The same things were measured in two ways. Each way mixes the same 9 hidden numbers, adds some noise and spreads widely along 6 directions of its own, which tell nothing about the thing.
In the rows, zero is written as 128.
Some things both ways: the first way, then the second way.
[127 115 141 117 118 123 122 149 105 115 156 112 153 130 112 135 143  98
 143 124 123 124 108]
[ 99 145 131 124 130  92  75 136  99 131 117 116 137  98 125 151  91 104
 130]

[167 106 116 165 141 120 116 125 156 144  97 116  98  99 152  88 103 129
 153 110 140 143 113]
[ 92 152  93 105 163 134 126 141  97  91 102 122 149 148  72 103 144 138
 149]

[112  99 110 157 131  84 124 144  90 126  69 156 139 104 111 144 102 133
 162 141 121 112 134]
[115 161  72  66 156 151 169 148 111 144 135 100 130 181  72  92 146  96
 143]

[103 139 189 141 156 128  88 148  66  90  77 133 155 143 156 103 127 119
  96 143 147 129 133]
[115 123 126 151 108 150 100  89 124 117 129 124 149 101 214 130 135 129
  98]

[124 135 159 121 103 130 104 128 125 138 163 111 151 141  97 174 154 111
 151 135 113 100 125]
[ 92 159 105 127  96 112  91 118  76 137 123 118 158  66 170 158 111  83
 115]

[119 113 127 148 131  98 119 157 100 133 111 116 124 109 155 113 108 120
 137 161 127 130 107]
[ 57 149 132 107 114 111  90 121  78 152 102 144 152 108 164 163 109 128
 145]

[111 109 172 118 110 102 125 120 110  95 180 108 127 105 129 115  99  84
 149 143 112 114 100]
[ 88 160 112  69 104 135 104 111  64 154 118  93 131 146 128 162 139 122
 132]

[121  97 117 142 165 104  98 126 141 130 175  98  98  99 123  88 115  99
 138 129 109 147 114]
[145 127 110  91 176 136 117 104 134 134 134 127  95 182 112 144 160 152
 127]

[106 152 140 118 117 158 130 119 132 152 140 136 117 141 123 132 120 145
 119 164 112 124 166]
[102 145 136 114  64 139 145 107 104 163 129 123 122 124 161 155 146 118
 110]

[155  80 123 162 135  93 119 109 136 112 140 115 123 115 127 106 156 104
 177 109 140 141  96]
[111 112  91 141 127 141 134  94 145 109 140 144 136 102 190 121 139 143
 156]

[131 117  55 153 153 127 173 177 129 131 103 151 147  92  91  76 118 102
 126 124  86 131 152]
[176 109 111  95 145 113 137 134 154 115 163 140  94 159  86 122 125 131
 125]

[122 136 151 160 148 117 106 145 111  86  83 150 142 126 167 104 123 116
 107 125 155 136 103]
[146 135 121 139 137 141 136 111 122 118 145  93 139 111 120 125 133  98
 122]

[145 109 168 119  99 113 128 110 131 106 146 100 139 146 124 154 160  93
 154 146 129 122 122]
[112 139  96 100  58  90 106 103 102 103 158 137 149 102 168 155  92 107
 147]

[ 72 116 101 163 139 101 107 146 115 165 118 158 112 113 118 146  95 148
 155 196 103 132 156]
[132  96 163 174 150  99  92 140 165 167 134 129 112  88 173 144  96 137
 133]

[151 119 115 101 177 164 107 167 107 106 110 102 172 156  97 110 156  93
 106 110 105 140 178]
[122 132  87 106  93  97 122  93 134 131 131 137 106 149 132 139 159 124
 114]

[103 160 129 159 122  93 154 160 112 106  89 148 128  99 188 115 114 103
  84 160 143 116 101]
[150 129 120  76 108 136 145 105 121 153 145 114 112 171 128 148 131 127
 133]

[133 135  95 160  82 108 129 111 155 168 190 126 129 118 120 181 147 144
 196 175  97  83 116]
[110 144 110 121 105 127 154  94 112 148 160 117 113  98 158 141 140  74
 122]

[108 112 135 140 135  88 132 135 115 109 106 126 118 118 147 126 130 100
 116 157 134 140 123]
[ 77 145 101  98 109 143 133 114 108 174  98 119 125 134 165 162 146 152
 173]

[131 115  90 136 170 118 115 132 109 107  98 135 115 146 159 102 134 152
 104 131 142 159 127]
[143 135 155 138 188 153 174 134 104 126 129 149 164 121  83 111 126  94
 124]

[159 141 114 128 106 134 147 130 128 114 119 131 153 140 142 147 150 124
 136 119 138 109 125]
[124 125  89 115  63 122 179  93 145 134 153 128 120 143 150 120 156 120
 137]

[140 120 129 141 130 124 117 107 156 110 144 129 104 145 169 119 136 131
 130 137 153 159 104]
[114 133 129 132 176 146 127 115 128 111 110 104 129 143 109 142 144 187
 186]

[125 126 108  90  88 158 134 136 115 154 217 113 164 147  87 186 145 115
 189 156  90 102 167]
[ 96 117 137 101 154 152  77 142  87 137 106 128 140 132 151 140 132 164
 122]

[133 144 185 110 108 120  86 111 111 141  81  99 124 164 151 206 142 146
 119 154 151 106 147]
[100 137  95 141 105 133 141 123 137 137  97 123 127 126 157 103 150 118
 119]

[ 73 143 105 159 171  82 133 150 115 126   4 165  96 127 151 134 100 149
  51 212 111 139 181]
[165 129 116 100 156 147 165 138 134 139 122 145 130 160  98 140 121 146
 164]

[140 110 163 104  92 133 111  74 141 131 226 102  98 112 121 125  91 132
 186 107 118 110  94]
[152 122 141  98 134 139 124 118 121  99 158 125 140 172  99 115 131 144
 107]

[152 118 149 110 109 128 129 106 139 136 135  96 116 142 141 153 166 109
 135 107 161 139 132]
[100 152  83  82 140 128 135 130 140 134  88 104 102 208  99 106 152 172
 162]

[155 110 113 167 152 124 107 128 159 110 102 141 112 125 173  99 122 121
 141 103 169 166 102]
[148  97 129 173 187 167 137 138 141  94 120 120 158  98 113 100 149 156
 152]

[138 140 139  81  87 174 165 152  95 103 155 138 195 145  85 150 139  93
 148 103 114 100 156]
[ 99 127 108 113  83 117  99 140 139 139 106  90 110 148 140 130 139 167
 131]

Other things, the second way, with their names:
(160): [119 132  98 120  78 146 159 109 134 138 130 119 143 138 159 127 149 134
 129]
(478): [119 123 139 134 123  74  88 161 120 129 119 121 146 114  92 144  85 124
 146]
(473): [106 140  99 128  76 142 156 120 131 136 117 135  88 107 176 117 148 101
 108]
(60): [159 102 119 124 162 112 118 145 178 105 146  99  83 159  92 111 126 165
 150]
(448): [135 130 169 127 124  86 112 142 136 141 144 116 121 149  89 138  92 125
 127]
(249): [113 139 130 143  98 139 130 137  62 124 123 114 195  44 143 150 104  73
 139]
(502): [147 101 122 118 130 155 161 148 127 129 156 123 122 108 122 111 142 113
 130]
(109): [107 126 140 136 146 158 109 110  88 143 104 157 133  88 178 152 152 129
 102]
(29): [ 99 116 145 143 127 140 135 164 130 200 104 129  98 115 167 100 149  93
  74]
(567): [127 124 113 170  87 148 162 112 147  83 153 154 114  61 194 101 124  93
 110]
(124): [136 139 105  66 127 145 160 101 100 117 168 158 142 162 128 129 129 115
 131]
(55): [143 106  98 129 137 178 141 153 124 131 129  71 151 127 136  87 160 125
 118]
(325): [131 142  83  83 153 103 149 104 175 132 144 109 106 214 101 117 123 176
 186]
(297): [139 113  96  62 142 144 160 155  96  91 163 149 155 156  84  93 112 106
 141]
(122): [204 103 115 166 152 159 204 111 190  90 184 113 115 142  97  54 161  82
  96]
(618): [ 89 145 101 105  89 122 122 136  95 142 114 162 161 111 159 140 108 120
 139]
(149): [156 125  85 142 171  84  91 149 170 106 127  93 126 130  84 113 109 126
 149]
(107): [134 111 144 111 155 163 124 155 114 104 141 128 132 139 121  97 122 131
 107]
(192): [104 159 116 102 117 138 115 115 115 158 129 112 130 147 163 142 124 127
 121]
(140): [111 138 134  74  95 123 140 118  75 104 156 173 179 132 132 147  83 114
 143]
(182): [143 132 141 110 164 120 166 127 150 137 148 134 119 179  80 117 122 130
 148]
(593): [107 116 149 157 143 146 136 111 169 167 110 126 101 141 190 110 141 155
 119]
(487): [132  86 150 147 131 118 108 144 126 124 110 165 144 109 138 142 116 162
 145]
(186): [110 150 120 124 118 151 135 131  80  91 130 119 151  87 135 115 117  82
 117]
(52): [ 94 160  88 111 109 120 128  99 120 118 110 142 138 141 148 151 123 144
 161]
(14): [125 152 129 102 124  92 111 112 144 152 120 104 121 182 107 165 101 176
 181]
(262): [ 95 151 111 141 115 106 123 136 120 176 109 146 136 100 152 151 119 104
 126]
(417): [144 105 108  92 124 142 123 133 104  91 146 133 153 126 109 131 128 139
 136]
(117): [174  89 142 102 150 176 135 142 136 134 159 112 138 164 141  96 129 140
 100]
(612): [ 65 154 168 192 139 134 128 116  73 131  70 140 154  57 134 138 142  96
 118]
(308): [123 113 162 128 145 145 156 152  92 125 131 122 140 112  84 113 140 108
 124]
(58): [ 68 169 114 107 103 128 131 108  86 142  83 145 155 142 129 160 134 147
 156]
(240): [146 104 123 128 129 130 120 121 150 130 142 109 105 143 129 132 158 157
 117]
(230): [ 98 138 135 138 145 123 138 131 106 160 100 152 133 107 140 132 127  96
 128]
(543): [105 129 146 145  97 138 126 126 136 184 103  91 128 121 173 168 131 168
 158]
(87): [131 133 108  95  85 108 114 137  90 113 158 139 160 105 123 144  99  98
 123]
(40): [135  97 141 157 123 137 113 105 152 114 137 135 157 106 192 144 108 176
 159]
(102): [154  99 153 189  99 125 165 136 184 128 162 117 110 107 135  85 149 111
  93]
(153): [130 110 130 150 104 153 140 134 143 122 138 107 101  99 171 107 136 116
 111]
(484): [ 98 161 107  76 150 169 126  97  81  99 109 129 131 177 131 116 149 144
 126]
(234): [141 103 138 100 146  87  60 145 132 104 152 108 125 137 117 163  77 186
 175]
(619): [187  91 178 153 163 138 140 144 131 136 145 171 151 124 103 135 125 127
  96]
(462): [134 126 127 159 139 148 163 105 132 180 114 122 120 105 144 151 178 121
 133]
(398): [132 166  78  94 142 119 123 103  89 145 128  83 138 132  96 148 140  80
 140]
(369): [118  87 126 107  71 174 165 101  94  99 162 164 167 117 168 127 169 148
 120]
(420): [117 174 110 106 147 178 175 111  99 123 112 120 128 154 121  98 153  89
 112]
(545): [ 97 134 127 121 105 144 142  84  60 101 140 179 163  67 159 167 146 103
 135]
(542): [157 111 125 153 133 143 147 148 130  81 155 151 156  94 115  70 121  86
  89]
(587): [152 127 124 127 133 150 112  69 119 107 148 129 164 130 168 156 137 150
 124]
(355): [102 147 109  76 160 154 132 126 101 112 112 127 159 192 101 121 126 171
 165]
(76): [131 131 135 135 133 132 146 165 121 155  95 123 128 132 100 108 131 102
 106]
(214): [160 117 118 169 192 138 161 113 165 129 104 135 113 127 106 126 157 141
 162]
(541): [ 55 143  88  71 156 129  64 107  90 204  75 125  95 145 198 170 168 150
 133]
(333): [152  82 133 157 181 165 146 177 128 132 126 143 147  93 118  95 148 116
 114]
(574): [ 88 135 145 186 107 114 139 130 128 140 101 102 150  87 123 124 128 122
 153]

Some of these things the first way, each followed by its name:
[122 109 158 147 148 104  94 112 115  82  70 146 106 126 179 110  62 141
 132 158 142 142 126]
(574)
[ 90 146 184 147 106 114 101 119 114 177 128 130  93 118 139 132 132 155
 115 126 163 129  82]
(192)
[117 101 164 122 122  99 101 134  96  91 164 124 123  82 114  94  45 110
 155  97 107 106  55]
(240)
[110 117 162 127  66 115 128 116 157 146 197 126 107 121 127 165 104 117
 182 165 124 129  89]
(234)
[121 125 142 146 101 111 123  97 160 112 128 145 123 135 142 177 112 118
 168 189 112 111 161]
(249)
[123 136 167  94  84 118 141 106 100 146 125 104 133 140  77 175 138 142
 131 152  88  76 142]
(473)
[141 129  56 195 195  93 122 139 177 122  65 139  94 108 189  94 144 116
  85 143 145 162 141]
(214)
[139 152 115 105 126 165 121 152 159 157 100 111 119 179 168 173 151 135
  96 178 143 165 180]
(487)
[151 164  70 168  90 149 168 137 186 216 124 135 122 117 140 165 174 139
 157 156 134 115 172]
(618)
[116 135 121 143 126  82 142 142 111 117  77 132 115  81 161 133  69 110
 116 159 112  94 139]
(76)
[145 117  99 129  99 139 132  79 182 187 202 102  98 154 110 172 192 146
 180 152 122 137 157]
(124)
[128 154 112 142  79 121 146 117 124 119 156 154 155 145 156 188 156 138
 157 159 138  93 119]
(40)
[152 154 127 126  90 135 156 167 128 109 102 137 163 133 157 155 128 106
 123 137 137 110 112]
(417)
[113 187 136 201  88 123 129 174 130 151  26 197 151 104 213 176  91 138
 138 169 182 100 131]
(55)
[111 163 128 153 144 142  80 109 141 130 139 140 129 157 157 159 138 153
 123 180 119 113 163]
(587)
[141 154 167 123  97 131 108  95 128 159 146  88 106 155 165 161 162 157
 126 165 143 109 121]
(484)
[153 124 146 103 139 201 121 128 122 128 123 141 139 175 121  86 162 145
 118  50 184 185 130]
(102)
[ 84 106 180 105 138  87  43 156  90 164 152  57 118 150 122 206 144 101
 132 198 114 134 137]
(541)
[140 134  98 164 115  85 144 149 131 139 186 105 116  53 150  89  97  99
 145 121 102  84  55]
(109)
[ 99 121 132 136 171 125 126 156  62 109  75 140 137 137 147  76 147 129
  84 123 158 161 136]
(593)
[103 140 139 108 111 152 114 116 132 158 145 131 108 158 134 161 115 158
 131 176 122 139 163]
(448)
[129 114  96 164 120 101 166 165 118 107 112 163 142  67 115  79  76 100
 155 113 105 109  90]
(60)
[159 133 130 141 144 167  98  92 162 144 110 137 115 175 143 136 183 160
 131  90 180 164 149]
(122)
[108  88 106 142 156  97 103 155 102 124  72 151 120 103 102 125  50 133
 156 152  97 134 148]
(333)
[156 133 119 128 102 161 130 121 154 139 131 129 122 144 163 135  90 149
 169 182 114 130 163]
(369)
[142  83 107 145 124  71 142 111 104  80 148 130 137 107 128 124 142 104
 168  98 140 118  78]
(325)
[102 143 144 116 122 154 117 166 100 198  97 117 117 143 137 143 146 142
 107 142 162 157 156]
(29)
